There are 4 ways to turn a row about zero (a turn may also mirror it). The second row of each pair is the first, turned, with some noise. The first 36 pairs use one turn. New pairs use 3 turns, one after the other, and a turn may come again.
Known pairs, each followed by its turns in order:
[-57   5  -8 -10   8  30 -21 -46]
[ 18  27 -55  22   5 -35  14  28] | z468

[ 23 -13 -13 -23   6   4 -27 -17]
[ 46   1  -8   4  12  11 -10  -2] | z12

[ -6 -15   5 -22  -7 -19  -2  19]
[ -6  -6  -6 -17 -11  23  19  12] | z318

[-15  -4   6  18 -13  21 -13   5]
[ -3  -5  21 -11 -24  13  -5   8] | z12

[ 22 -34  13 -17 -25 -24 -17 -25]
[ 35  -1 -39  30 -16  -3  10  -1] | z57

[-24 -19  10 -42 -28  29   4  14]
[-19   9  -1  30   3 -31  44  21] | z57

[-18  -2  14  40  28   7  51 -24]
[-16  -9   2 -32  14 -47  48  -4] | z468

[  0   8 -17 -18 -32  26  -8 -55]
[  4  42 -25  10 -19 -42 -36   9] | z468

[ 12 -26  -9  46  23   4  23  27]
[-41   0  12  -1  20  44   5 -28] | z12

[ 42 -14  -7  17 -11  34  14 -38]
[-10  -1  25 -13  -9 -55 -35   5] | z468

[  4   0 -15  13   3 -35  30 -43]
[ 39 -18  -6 -23 -10  33  -5  27] | z57

[ -5   4  -5   3 -17 -23  15  22]
[ -1  17  10 -16  -1  25   7 -18] | z468

[-18  24 -25  19  -5 -21 -15  14]
[ -2  34  -7  -8 -32  -4  10 -18] | z318

[  1 -27 -35  42  52  23 -12  37]
[  3 -11  18 -22  68  -2 -13 -43] | z57

[ 13 -12  39  -5 -20  24   1  16]
[ -7 -19 -18  13 -37  10 -24  -5] | z12

[  2  -1 -23  44  20  14  -6  18]
[  6  36   1  22  -4  17 -33 -21] | z318

[  1 -17  20  -6 -35  27 -24  -3]
[-18  22 -24  36   5  -6  13   5] | z57

[ 28 -10 -19  -3 -31   7 -29 -45]
[  4  11 -69   0  -5  11   1   7] | z57

[-12 -11 -15  14  27 -12  19 -17]
[ 0 35  4 -7 27  2  4  3] | z318

[ 31 -56 -13  -3  -3   5   9  19]
[  0  -3  54   2  32  -1 -28   7] | z468

[  9 -60   8   8 -26   6 -50 -38]
[ 32  23 -63  41  26  17  22 -16] | z57

[-10 -20 -11  18  20  12  17  42]
[-43  19   2  -4  15  30 -19 -11] | z12

[-36  15  21 -41  13 -50 -10  14]
[ -3  20  -8 -22   2 -71 -17 -20] | z12

[-19 -11   5  -7  -6   6 -29  -9]
[-36  -8   5 -10  -6   1   2  -9] | z318

[ 22  17 -15  14  18   5   7   9]
[33 11 11 12 -2  4 -8 -8] | z318

[ 27  -2  38 -11   7  18  19 -13]
[-14 -29   1  13   5 -33 -15 -27] | z468

[ 11 -12 -23  25 -32  31   9  17]
[  9   7  -9   6 -31   5 -49  18] | z318

[-11  17  17   9 -29  22 -27  -5]
[-25  40 -10  19  -3   7  -1   4] | z57

[ 20   4 -21  27   7  17 -15   8]
[ 9  6 25 19  3 31  2 -3] | z12

[ -4 -25  30 -19  19  14  -2  30]
[-15  13 -25 -10 -21   5 -34 -26] | z12

[-27 -20   7  29 -23 -20  10  15]
[ 29  22  23  21  15   0 -15  23] | z57

[-5 16 29  4  8 -9 -7 -1]
[ -2   4   2  -4 -24 -17  12 -17] | z12

[ 20 -36  33  40  17  13  13 -43]
[-14 -17  39  13  -3 -66  18   4] | z468

[-17   8 -16 -20 -22 -48 -16  14]
[-13  10   3 -24 -34   2  44   2] | z318

[ -2   4  -4   3 -10 -21 -38 -14]
[ -3  10  -1  25 -28  15   4  22] | z468

[40 16  1 20 39  0 -6 11]
[ 35   9  18  37   9  17   4 -21] | z318

New pairs, each followed by its turns in order:
[-23  -3  14  13   8  30  15  32]
[ -4 -13 -15   4 -45  13  24  -1] | z57 z57 z12

[-21 -42 -21  17 -12  -3  16 -28]
[ 30  -8 -22   0   7   2  23  47] | z318 z318 z12

[ -4   5   9   1  31 -15  10  14]
[ 16   9  -4  11  37 -10  -1   4] | z318 z57 z468

[ 0 -8 -8  4 36 16 23  7]
[ 41   2  -7  -5   8 -22   6  -8] | z12 z318 z12

[  6  15   7 -39  12  23  -4  20]
[ 20 -18 -17  26 -18 -14  19 -19] | z468 z318 z468

[  9  20  12 -19   4  41   0  17]
[-20   2 -22  35 -22  -8   9 -19] | z57 z57 z12

[-17 -11  33  22  23   7 -21  39]
[-17  17  17 -18  21  -1 -52   7] | z468 z12 z318

[  0 -36 -52 -29   3   8  20 -13]
[-31   4  49  29  33   2  -6  -5] | z57 z57 z468

[-39   4  31   6   1  -9 -20  35]
[-37  20  27 -28  -6  -5  25  15] | z57 z318 z468

[-11 -18  33  17  11   7  21 -10]
[ -7 -19  22   1  17 -38   7  -6] | z318 z468 z57

[ 29  19   9   8  26 -15  11  -4]
[  3  11 -15  12 -17  32 -27   4] | z12 z57 z12

[  0 -19 -20 -26 -13  -3  -2  39]
[-28  10 -35  -1 -19 -23  -5   1] | z12 z57 z468

[  8 -12   2 -12  15  -2  25  -2]
[-13   2  18  -2  20 -17  -2 -15] | z57 z318 z57

[  4 -20  10  -5  -3 -11 -37 -15]
[ -9   4  16   0   3 -12 -16 -37] | z468 z468 z468

[-17  -9  17   6  30   8  16 -10]
[-26   4 -14   2   8 -18 -27  11] | z12 z57 z12

[ 23  30  -6 -26 -19 -31  -4  52]
[ 31   4  26 -10  46 -39 -19 -11] | z318 z57 z57

[ 23 -38 -32  10  24  36 -34  13]
[ 14 -16  23 -63   3  21  18  10] | z318 z318 z12

[  1 -20  31 -12  30  -4 -31  -1]
[  7 -39 -10   3  10 -14 -35  -8] | z12 z12 z57

[-29  26  26  33  -3  -6   6 -25]
[  3  -6  21  38   8 -24 -36   2] | z12 z57 z57

[ 17  27   0 -14   9   1   4  14]
[ -6   1  22 -13  13 -13  -9  19] | z318 z12 z468

[-10  15   2  38  16  37  -2 -13]
[-11  22  38  -3 -27  23   6  18] | z12 z318 z318

[ -3  53 -23   3  26   6  -6  14]
[ 22 -46 -15  -3  17  -5 -24  15] | z318 z12 z57

[ 24   3 -13  23  28   2 -11  -6]
[ 12 -10   4  24  26  -5 -16 -12] | z468 z468 z318

[ 36 -13  -1  11  -3   1   8 -42]
[ 19 -21  16 -39   5  -1  22 -24] | z57 z57 z57

[ -2  16  16  22  -4 -28   8 -25]
[ -1 -24  -2  34  17 -15 -18  -5] | z12 z57 z57

[ -2  25 -28  24 -29   4 -13   4]
[ 17  30 -17   8   5  15  24  28] | z12 z12 z57

[  1 -16  -8  -9  -1  29  28   0]
[-33  25  -9   6  -5 -12   9   7] | z318 z57 z468

[ 14 -63  25  33 -25  -8  47   3]
[  9  65   3 -32 -39 -24 -46   5] | z12 z318 z12

[  3 -15  11  32   5 -17  43  24]
[-31  29  -3  21  36  -8  23 -14] | z12 z468 z12

[-11 -30  -4 -21  -9  14  42   8]
[-31  21 -17  -2 -26   0  32   5] | z12 z318 z57

[  8  26 -11  10   9 -15  15 -40]
[-27 -23  -5  14   6  41  -9  16] | z12 z57 z318

[-23 -20  45  10  16  21  16  30]
[-16  29  14  19  23  -8 -39 -33] | z318 z468 z12

[ -5  79  27  35 -53 -31  18  25]
[ -8  -5  37 -30  61 -75 -22  36] | z468 z57 z57

[-10 -20  -7   0  26 -10  -2  26]
[ 7 19 12  2 -6  2 10 39] | z468 z12 z12

[-12   7  -7 -15  20  -4 -10 -18]
[  9  13 -12   2   1 -16  -5 -20] | z468 z57 z12

[-12  -9  -7 -40 -32 -14 -25  13]
[-21  -1  -1 -34  12  -4  19 -38] | z57 z12 z12

[  0 -25 -15  10  13   8  36  11]
[  9  -3   0  31 -13 -26  -5 -27] | z318 z12 z318

